The rows are grouped in 4 different ways at once. Each group adds its own fixed numbers to the row, and there is some noise. The rows also spread widely along 16 directions, which tell nothing about the answers.
In the rows, zero is written as 128.
Some rows, each with its group in each grouping after it:
[114 151  87 124 127 136 126 119 159 138 114 114 134 132 132 138 146 141
 117 124 123 147 125 127 106 116 126 126 103 139 147 114 102 122 134 133
 136 128 102 143  91 136 131 127 125 117 170 132 160 118 119]
T J_550 J_381 pab
[118 118 129 118 131 136 104 147 155 170 127 113  96 144 128  91 108 130
 145 104 155 131  99 126 167 162 139 112 119 102  82  98 145 176 158 101
 137  91 149 126 104 141 146 151  92 195 128 131 142 145  98]
H J_649 J_381 dul
[151 154 116 118 119 139 149 131 133 106 105 158 187 132 162 190 156 101
 112 129 105 113 135  91 109 124  80 149 133 143 156 133 109 102 122 104
 141 118  81 163 134 107 134 110 172  59 119 163 146 128 165]
Y J_551 J_769 tos
[ 99 131 153 113 112  92 121 136 133 141 120 121 131 122 118 109  82 107
 146 103  95 122 174 136 145 125 123  87  65 117 165 111 148 169 108  93
 103 100  96 130 108 163 114 147  99  93 145 113 110  76 111]
K J_550 J_769 ginaz
[127 145 149 113 156 133 107 137 139 136 140 130 150 136 127 135 131 137
  95 145 152 127 113 108 104 161  77 146 149 118 143 149 109 110 147 152
 160 124 139 134 108  86 137 105 157 108 133 143 169 146 136]
K J_649 J_618 pab
[157 109 116 130 125  92 120 125 154 136  95 103 152 136 137 104 117 147
 132 112 134 164  79 127 139  76 179 135 153 107  88 119 120 126 131  84
 147 113 127  99  92 150 140 120 103 105 164 119 115 125 128]
Y J_551 J_618 tos
[141 125  85 112 141 133 161 128 104 163 166 168  92 127 123 111  97 139
 118 129 149 140 127 165 119 104 141 129  97 149 122 151 165 141 128 155
  79 121 117 146 149 154 108 132 145 164 102 145  82 127 120]
T J_649 J_193 ginaz
[115 121 118 118 105 130 139 129 151  86 145 125 146 116 120 116 124 136
 104 167 120  88 124 149 127 152 112 144 147 140  98 123 143 169 156 143
 134 113 115 149 131 139 141 109  94 125 118 143 118 109 135]
H J_551 J_193 dul
[134 129 153 148 179  87 114 117 118 153 103 100 105 140  84 107  97 133
 133 132 117 144 114 143 141 112 153  82 138  99 113 110 111 121 133 104
 123 176 121 114 108 130 129 134 121 139 143 112 126 122  76]
Y J_550 J_381 dul
[141 159 141 146 115 168 131 141 158 132 120 125 152 132 142 142 140 131
 150 119 123  88 137  98 125 144  90 149 139 129 145 136 125 105 118 118
 168 110 111 129 110 100 140 138 118 100 115 153 139 148 150]
H J_649 J_618 pab
[149 132 101 128  96 150 160 136 146 115 123 154 142 112 150 159 178 137
 123 135 113 131 111 121 104 124 144 147 153 158 134 127 117 142 147 133
 109 118 114 166 145 148 142 118 116 106  89 139 102 130 132]
H J_649 J_381 dul
[165 101 106 103 103 105 155 133 154 118 139 143 168 136 139 125 140 150
 118 118 138 133  79 143 117  85 170 158 164 128  96 151 120 117 145 117
 139  84 122 126 143 149 125 126 106  94 114 132  99 125 131]
H J_551 J_193 tos
[ 98 155 130 115 124 139 118 135 111 138 110 154 125 144 149 130 130 116
 164  85 135 150 174 106 130 112 113 110  93 119 161 110 126 137 102 104
 109 142 130 128 122 139 114 151 146 137 153 114 147 143 129]
Y J_551 J_381 dul
[ 97 118 133  87 113  93 155 116  91  81 130 168 162 126 132 141 121 112
 128 138 128 111 175 112 116 101  99 142 114 118 160 136 147 118  90 112
  93 155 123 126 171 120 102 114 155 106 133 118 122 117 153]
Y J_550 J_769 ginaz
[122 135 107 128  97 141 101  81 134  96  86 111 155 113 126 151 155 114
 105 132 117  93 147 144 129 145 131 138 128 147 119 105 102 129 144 144
 145 174 155 107 107 127 139 101 151 119 197 133 143 121  98]
K J_551 J_769 dul
[138  83 148 121 107 107 124 120  78 131 123 158 122 111 142 106 124 135
 168 121 152 154 148 128 107  81 157 163 132 108 114 146 162 126 126 120
  99 192 147  71 162 127 105 148 108 113 142 121 101 165 174]
K J_551 J_618 tos
[ 90 102 138  85  89 136 106 171 130  94 161 104 107 109 165  92 161 124
 147 149 159 140 118  87 160 172 106 157 145 146 113 145 161 157 127 119
 133  70 188 153 169 114 166 111  99 166  65  99 127 140 169]
Y J_649 J_381 ginaz
[121 186 107 166 149 141 136 105 128 144 108 100 129 133 102 123  93 109
 129 128  78 104 159 151 144 117 110  77  85 155 137 112 125 120  98 127
 134 149  73 151 102 138 126 131 157 129 146 149 110 102  91]
Y J_649 J_193 dul
[103 160 137 126 108 143 114 141  78  98 164  93 116 111 115  53 126 142
 164 131 123 127 153 143 150  92 133 119 130 174 126 176 149  98  71 161
 129 134 161 127 179 125 120 130 136 153  79  91  70 137 130]
Y J_649 J_618 tos
[111  99  93 125 121 140 107 130 153 115  99 123  90 129 166 149 168 146
 124 145 150 194 121  85 135 135 167 147 126 134 134 100 109 153 142 100
  94 126 195 130  73 168 171  88 126 167 156  99 128 112 124]
Y J_551 J_618 dul
[120  98  85  99 119  91 155 131 154 105 122 128 144 137 161 122 121 130
 120 142 133 159 103  98 138  87 141 156 108 121 117 123 150 125 103  73
 112  86 112 135 122 145 139 104 122 121 139 121 128 107 164]
Y J_550 J_769 pab
[101 169 141 121 136 135 101 126  97  97 131 125 164 114 110  71 115 145
 109 152 129 126 144 157 111 123  93 119 158 141 136 138 115 151 128 174
 126 171 136 138 117 131 122 104 146 119 149 124 126 142 136]
Y J_551 J_618 tos
[157 138  78 133  93 142 147 119 112 146  98 154 157 104 176 116 159 115
 131 115  94 154 107 149 124  87 132 135 115 188 108 116 137 157 133 127
 109 127  80 154 154 149 126 134 151  97 129 157  93 163 171]
K J_550 J_193 tos
[143 105 130 126 119 110 110 127 120 134 145  98 120 120 125 104 124 138
 141 141 140 129 117 137 131 114 155 155 136 131 104 157 140  97 127 129
 143 130 154 103 145 118 132 128 105 124 120 122 101 129 135]
H J_550 J_381 tos
[110 124 133 131 127 106 171 120 140  89 125 136 156 143 123 141  90 127
 128 160 119  91 158 101 111 109  98 151 118  99 131 128 158 117 111  91
 134 149  74 119 128 107 118 124  98  90 139 142 142 103 168]
K J_551 J_618 dul
[111 111 170 160 116 145 103 123 152 101  98 117  79 122 114 171 159 149
 177 129 134 102 173  86 121 160 166 138 150  94 167 112 107 126 141 105
 119 186 194  89  81 135 152 133  69 147 142  90 128 115  91]
Y J_551 J_618 ginaz
[161 106  72 117  77 107 204  90 155  79 109 154 176 126 129 191 143 120
  97 132  96  77 126 131 115  82 172 160 127 138 129 143 125  91 103 104
 115 114  98 123 148 143 119  96 126  73 127 145  75  70 107]
H J_649 J_618 ginaz
[129 165 136 136 136 132  86 127 130 159 115  90 150 134 126  72 121 128
 145 103 128 134 108 150 146 113 120 112 135 145  98 121 113 127 123 132
 171 127 130 120 109 121 131 143 140 134 162 126 136 158 120]
Y J_550 J_193 dul
[113  87  88 100  94 110 134 115 130  73 118 123 151 111 175 141 153 128
 102 172 146 161 123  96 119 111 130 190 132 147 121 132 140 122 116 115
 124 126 161 117 134 123 154  70 139 104 150 120 124 107 188]
Y J_551 J_618 ginaz
[103 153 129 138 129 142 116 142 130 134 128  93 110 129 138 107 113 109
 143 137 114 121 149 107 154 153  92 115  92 146 125 122 150 130 109 111
 146 113 111 144 127 109 149 131 128 145 113 134 139 123 138]
K J_649 J_381 dul
[ 71 128  80 111 119 132 130 103 113  61 160  95 123 134 113  65  87 158
 120 183 167  83 171 142 115 113 107 174 122 128 107 153 171 100  96 170
 147 176 155  88 128 103 119 103 117 183 177 122 151 122 159]
T J_551 J_381 tos
[126 143 146 116 109 141 124 129  75  98 115 117 152 123 137  59 109  94
 161 120 120  79 143 136 190 123  90 125 155 146  71 118 167 138  94 108
 144 140 135 121 195  95 130 134 146 153 100 137 106 176 155]
Y J_551 J_381 dul
[107 157 117 132 151 107 143 104  89 122 108 112 161 143 113  74  74 104
 123 132 104 119 150 152 161  80  96  97 100 127  99 111 159 115  87 102
 140 169  70 120 154 108 110 137 159 124 166 148 140 144 146]
H J_551 J_769 pab
[ 97 167 131 136 149 141 160 174 123 135 139 156 137 138 153 124 152 159
 159 129 139 175 136  97  89  91 104 127 121 133 158 129 143 140 125 118
 117 144  58 171 152 122 120 171 102 112 107 120 171 174 193]
T J_551 J_769 ginaz
[129 114 146 122 145 132 149 138 132 117 135 142  78 144 100 161 166 143
 127 135 120 121 106 109 147 156 166 107 158 125 134 130  97 129 149 113
  81 132 173 161 149 143 143 126 119 174  64  95 100 115  54]
K J_550 J_618 ginaz

New rows. What belongs after each?
[117 115 107 118 117 124 163 126 142  83 118 132 133 135 131 144 129 136
 131 152 127  89 131 105 145 120 128 151 141 118 120 120 147 121 113  93
 119 127 119 128 139 122 134 118 110 142 122 124 132 122 135]
T J_550 J_769 ginaz
[124 145 145 122 120 146 118 146 121 115 134 132 121 126 134 132 161 132
 147 122 116 134 130 106 140 137 126 121 136 147 146 132 107 132 116 119
 113 119 155 157 139 136 143 127 131 135  89 104 105 131 110]
Y J_550 J_618 dul
[117 163 133 150 152 150 138 129 128 140 115 127 111 151 120 165 134 116
 141 120 113 111 165 104 130 145 114 103 107 125 158 119 110 101 120 117
 135 155 115 144 123 108 135 144 143 135 128 134 151 124 100]
H J_551 J_381 ginaz
[151  90 149  91 123 116  97 113  69 161 145 169  99 122 115 114 103 118
 141  95 170 132 141 157 123 118 152 142 116 102 114 156 144 124 135 146
  93 165 193  83 146 140  98 134 151 150 136 133  88 146 108]
Y J_551 J_618 tos
[115 124 102 111 104 142 113  93 106  88 124 130 133 114 149 175 151 102
  94 159 137 109 188 119 109 155 100 168 108 154 167 144 114  91 118 164
 123 168 191 114 124 105 144  73 184 115 164 136 131  94 130]
H J_551 J_381 ginaz
[146 118 139 120 110 147 113 118 130 135 117 159 128 114 128 157 147 123
 144 114 139 101 139 128 106 148 125 148 130 114 132 123 130 142 159 138
 124 159 134 119 125 133 126 138 112 116 137 148 136 150 133]
Y J_551 J_769 pab
[134 151 132 157 184  98 144  94 138 142 105  86 167 154  69 154 121 134
  96 141 110 106  94 142 118 105 135 106 149 104  93 128  91  60 142 118
 196 186  72 119 136  72 128 135 140  93 167 143 175 122  88]
H J_551 J_618 ginaz
[173 108  81 114  81 133 169 125 163  91 102 148 171 123 167 142 142 124
 116 135 110  97  85 112 145 107 135 178 157 141  89 119 144 139 122  85
 122  74 110 145 129 145 144  97 116 109 104 155  90 117 163]
Y J_550 J_618 tos
[117 135 135 137 119 142 108 139 146 133 135 100  92 114 126 213 199 123
 143 126 109 156 145  95 104 150 157 123  96 158 184 151  85  83 140 133
 139 137 145 160 137 122 159 133 120  92 105 102 138  92 101]
Y J_551 J_769 ginaz
[126 108 138 113 125 129 121 126 135 146 155 136  98 130 108 180 164 136
 139 116 144 120 139 122 103 145 158 143 105 120 155 155 113  97 147 138
 120 138 158 126 144 130 122 146 113 129 116 114 128 115  91]
H J_550 J_769 ginaz
[113 165 142 163 138 151 125 126 136 117  70 122 145 116 128 145 151 120
 120 146  89 114 138 120 141 158 102  89 147 138 136  73 103 176 156 110
 126 170  94 160 106 129 155 128 126 116 143 140 154 142 119]
H J_551 J_769 ginaz
[159 138  92 132 116 135 144  99 139 127 101 149 147 126 129 172 152 124
 110 114 110 127 133 144 102 108 158 131 124 144 148 122  90 106 137 138
 113 149 124 128 104 149 125 112 145  89 158 145 113 110  93]
H J_551 J_381 pab
[121 132 122  84 108 131 125 140 114 107 155 137 145 116 115  79 143 139
 106 130 131 116 100 169 125 144 123 123 159 151  95 140 127 169 159 170
 124 110 136 158 166 141 124 128 114 142  97 128 116 141 113]
K J_551 J_381 tos
[ 97 125 109  81  91 134 125 146 126 134 161 149 123 111 115  98 131 129
 128 103 129 123 123 164 139 141 132 103  95 146 111 125 149 196 144 146
 105  90 112 170 161 167 113 148 101 157 103 124 109 121 103]
T J_649 J_769 dul
[161 151 108 178 145 134 121 106 110  99 110  81 132 103 125 133 142 139
 105 194 100 129 122 129 122 111 129 156 159 176 130 153 113  74 118 153
 136 185 133 130 115 115 162  74 164  93 123 137  93 123 143]
Y J_550 J_769 tos
[132 151 162 163 154 142 112 182 134 150 148  87  89 142 138  59 101 161
 178 133 139 161 124 108 150 125 140 123 140 139 123 140 145 131 116 115
 135  99 142 137 109 136 154 150  81 144  82  98 107 147 143]
K J_551 J_381 dul
[ 66 159 157 123 117 106 106 138 129 110 131  92 162 141 111  88 148 154
 176 106 121 140 156 124 118  81 138  99 128 124 154 140 102 101  99 121
 165 149 118 115 136 118 109 173  99 117 163  81 154 141 121]
H J_550 J_193 tos
[120 119 162 121 156 135  93 134  79 138 137 138  81 129 117 112 117 130
 139 136 148 154 149 124 143 144 127 109 136 117 141 133 129 139 135 134
  95 177 180 119 126 129 132 124 150 167 117 110 115 147 109]
T J_551 J_618 tos
[115 137 115 132 108 119 110 102 137 115  82 106 159 141 142 135 130 114
 133 105 116 135 151 119 153 103 141 118 112 129 129 102 105 116 105  87
 143 140 142 100  94 136 141 116 152 113 202 118 141 117 113]
H J_551 J_769 dul
[128 127 141 113 155 109 127 118 125 130 126 133 156 132 114 119 111 118
  99 148 133 110 111 138 119 142  89 128 144 112 100 124 130 139 161 132
 152 149  92 132 141  93 122 129 143 109 143 160 167 153 144]
K J_551 J_193 pab
[139 122 175 108 113 106 136 121 114 127 122 174 175 128 122 153  86 100
 129 115 123  79 177 129 107 126  84 141 114  89 150 132 146 137 123 105
 129 143  95 103 131 115  98 135 123  58 144 159 121 117 151]
H J_551 J_618 dul
[125 152 142 176 141 156 133 169 154 156 144 121  87 119 131 111 102 165
 177 154 117 129 151 114 106 126 117 129 109 131 163 130 162 157 133 123
 120 125  68 153  87 147 137 162  49 118  94 134 111 130 175]
T J_550 J_193 tos
[125 125 136 149 140  98 125  88 101 114  69 141 133 112 116 142 128 131
 139 137 106 142 160 132 116  90 153  98 147 113 146 103 111 132 127 110
  95 226 121  95 112 144 115 118 148 119 172 118 108 135 107]
Y J_649 J_193 tos
[118 143 157 146 136 132  88 132 138 146  99  81 117 150 135 105 140 121
 169  95 121 139 127 100 182 130 140 105 132 129 116 110 104 108 118  81
 161 122 167 103 108 114 149 149 140 157 150  98 139 148  96]
K J_550 J_193 dul
[102 115 116  92 130 108 103  97 118 172 135  91 115 140  98 122 110  89
 124  90 134 120 121 143 157 137 124 111  59 117  84 141 146  86 124 117
 181 132 124  96 163  84 110 153 154 155 170 145 162 126  97]
K J_649 J_618 pab
[115 154 137 139 127 127 128 132 110 109  91 127 142 133 132  86  92 120
 146 121 100 119 165 130 171 107 114  86 125 131 137  90 135 172  97  88
 102 134 113 132 103 157 132 127 138 130 144 119 106 130 124]
T J_551 J_769 dul
[142 125 100 121 103 121 103 113 108 180 133 118 132  99 115  96 139 130
 142 101 119 158 102 178 105  90 164 128  89 157  98 144 136 131 140 156
 137 149 102 121 146 146 109 152 111 105 151 143 102 136 131]
Y J_550 J_618 tos
[110 137 101  77 110 143 143 130 110 114 173 153 121 143 115 117 113 119
 120 110 139  92 154 151 135 136 113 130 100 141 127 153 142 127 115 154
 108 102 142 150 164 140 106 132 144 162 103 131 113 110  94]
T J_551 J_381 dul
[160 162 123 141 130 136 147 131 135 119 110 126 163 132 143 137 109 112
 114 139  92 106 137 130 140 118 102 123 135 155 140 127 117 126 112 112
 134 105  92 151 109 132 143 106 157  79 115 152 100 107 130]
T J_551 J_193 dul
[137 126 115 128 124 142 101 122 134 162 146 114 104 121 122 144 120 120
 119 134 140 115 135 136 122 157 119 145  89 135 123 152 145 110 144 147
 149 128 137 121 113 121 134 122 134 130 137 158 132 120 126]
H J_649 J_769 tos
[108 113 152 150 154 110 125 117 113  81 127  84 100 116  92 127 162 163
 129 187 133 149 114 114 122 118 174 130 186 126 118 142 104  96 144 136
 132 209 172 114 150 107 153 107 101 145 112  78 123 127 107]
Y J_551 J_618 ginaz
[105 177 112 122 165 164 170 124  75 124 131 192 115 160 123 151 134 125
 135 114 123 137 180 113 120 103  96  99 103 136 177 130 120 105  95 135
  77 185 104 160 157 119 101 142 194 159 114 133 140 158 114]
T J_551 J_618 pab
[127 122  95 111 139 132 140 107 141 112 142 127 121 145 101 149 138 143
  73 153 142 117 104 146 124 147 145 135 140 135 111 135 103 119 154 156
 123 126 164 145 116 135 139  92 145 155 136 130 127  95  74]
H J_551 J_618 ginaz
[110 108  65 130 118 116 131 127 155 135 131 113 102 113 158 130 106 136
 115 166 131 171 128 118 116 116 138 154  64 139 130 124 171 148 126 112
 108 106 102 142  84 163 147  98 106 133 152 142 121  86 173]
Y J_649 J_769 tos
[176  83 135 112 142  72 149 110 137 147 124 146 131 131 108 147  93 137
 115 128 141 129 111 145 100  91 170 142 141  79 121 140 129 108 147 106
 113 142 112  90 115 140 111 122 106  80 140 139 107 104 112]
T J_551 J_381 pab
[122 132  99 106  98 131 130 132 104 109 147 135 151 117 158 106 129 126
 110 147 125 154 140 137 120  97 118 155 113 169 135 159 140 125 104 145
 119 110 135 141 145 140 131  98 153  95 126 135  94 115 172]
H J_551 J_618 tos
[125 111 144 135 127 169  96 132 129 125 151 133  61 125 132 168 169 142
 150 147 166 121 149  97 117 181 139 166 136 133 145 150 121 113 157 150
 117 158 212 121 117 122 155 120 121 179 101 113 124 139 117]
Y J_551 J_193 dul
[146 105 158 143 102 142 119 151 115 134 154 140 101 108 144 153 137 131
 167 143 137 117 167 109 102 135 131 172 113 131 158 172 159 109 134 132
 118 144 141 116 145 127 135 139  88  91  86 135  93 129 174]
H J_551 J_769 tos
[130 155 166 143 165 125 139 144  92 136 136 133 107 147 114 103  99 145
 160 123 139 138 157 114 136  91 129 110 144 116 165 154 127  89  83 119
 109 155 146 112 131 116 117 134 146 135 101 104  96 142 111]
T J_649 J_618 ginaz
[128 104  88 103 112 118 155 105 135 114 100 160 140 139 148 104  84 117
 103 126 138 112 130 129 157 119 123 143 116 110 100  98 161 172 117  95
  92 105 141 110  99 156 128  96 139 158 163 145 105 114 127]
K J_649 J_618 ginaz
[ 89 106 189  73 119  89  91 147  66 124 113 159 139 112 129  71 134 112
 154  95 135 180 128 134 154 117 126  79 154 101 119 104 127 204 139 102
  86 157 150 129 176 144 109 147 130 136 118  90 119 170 128]
Y J_551 J_618 tos
[ 91 147 160  95 115  77 127 128 115  73 127 119 216 123  98  73 113 136
 121 137 111  96 133 152 123  94 101 111 173 114 121 132 120 144 116 126
 149 141  91 126 161 116 102 129 115  80 151 112 136 136 137]
H J_550 J_769 tos
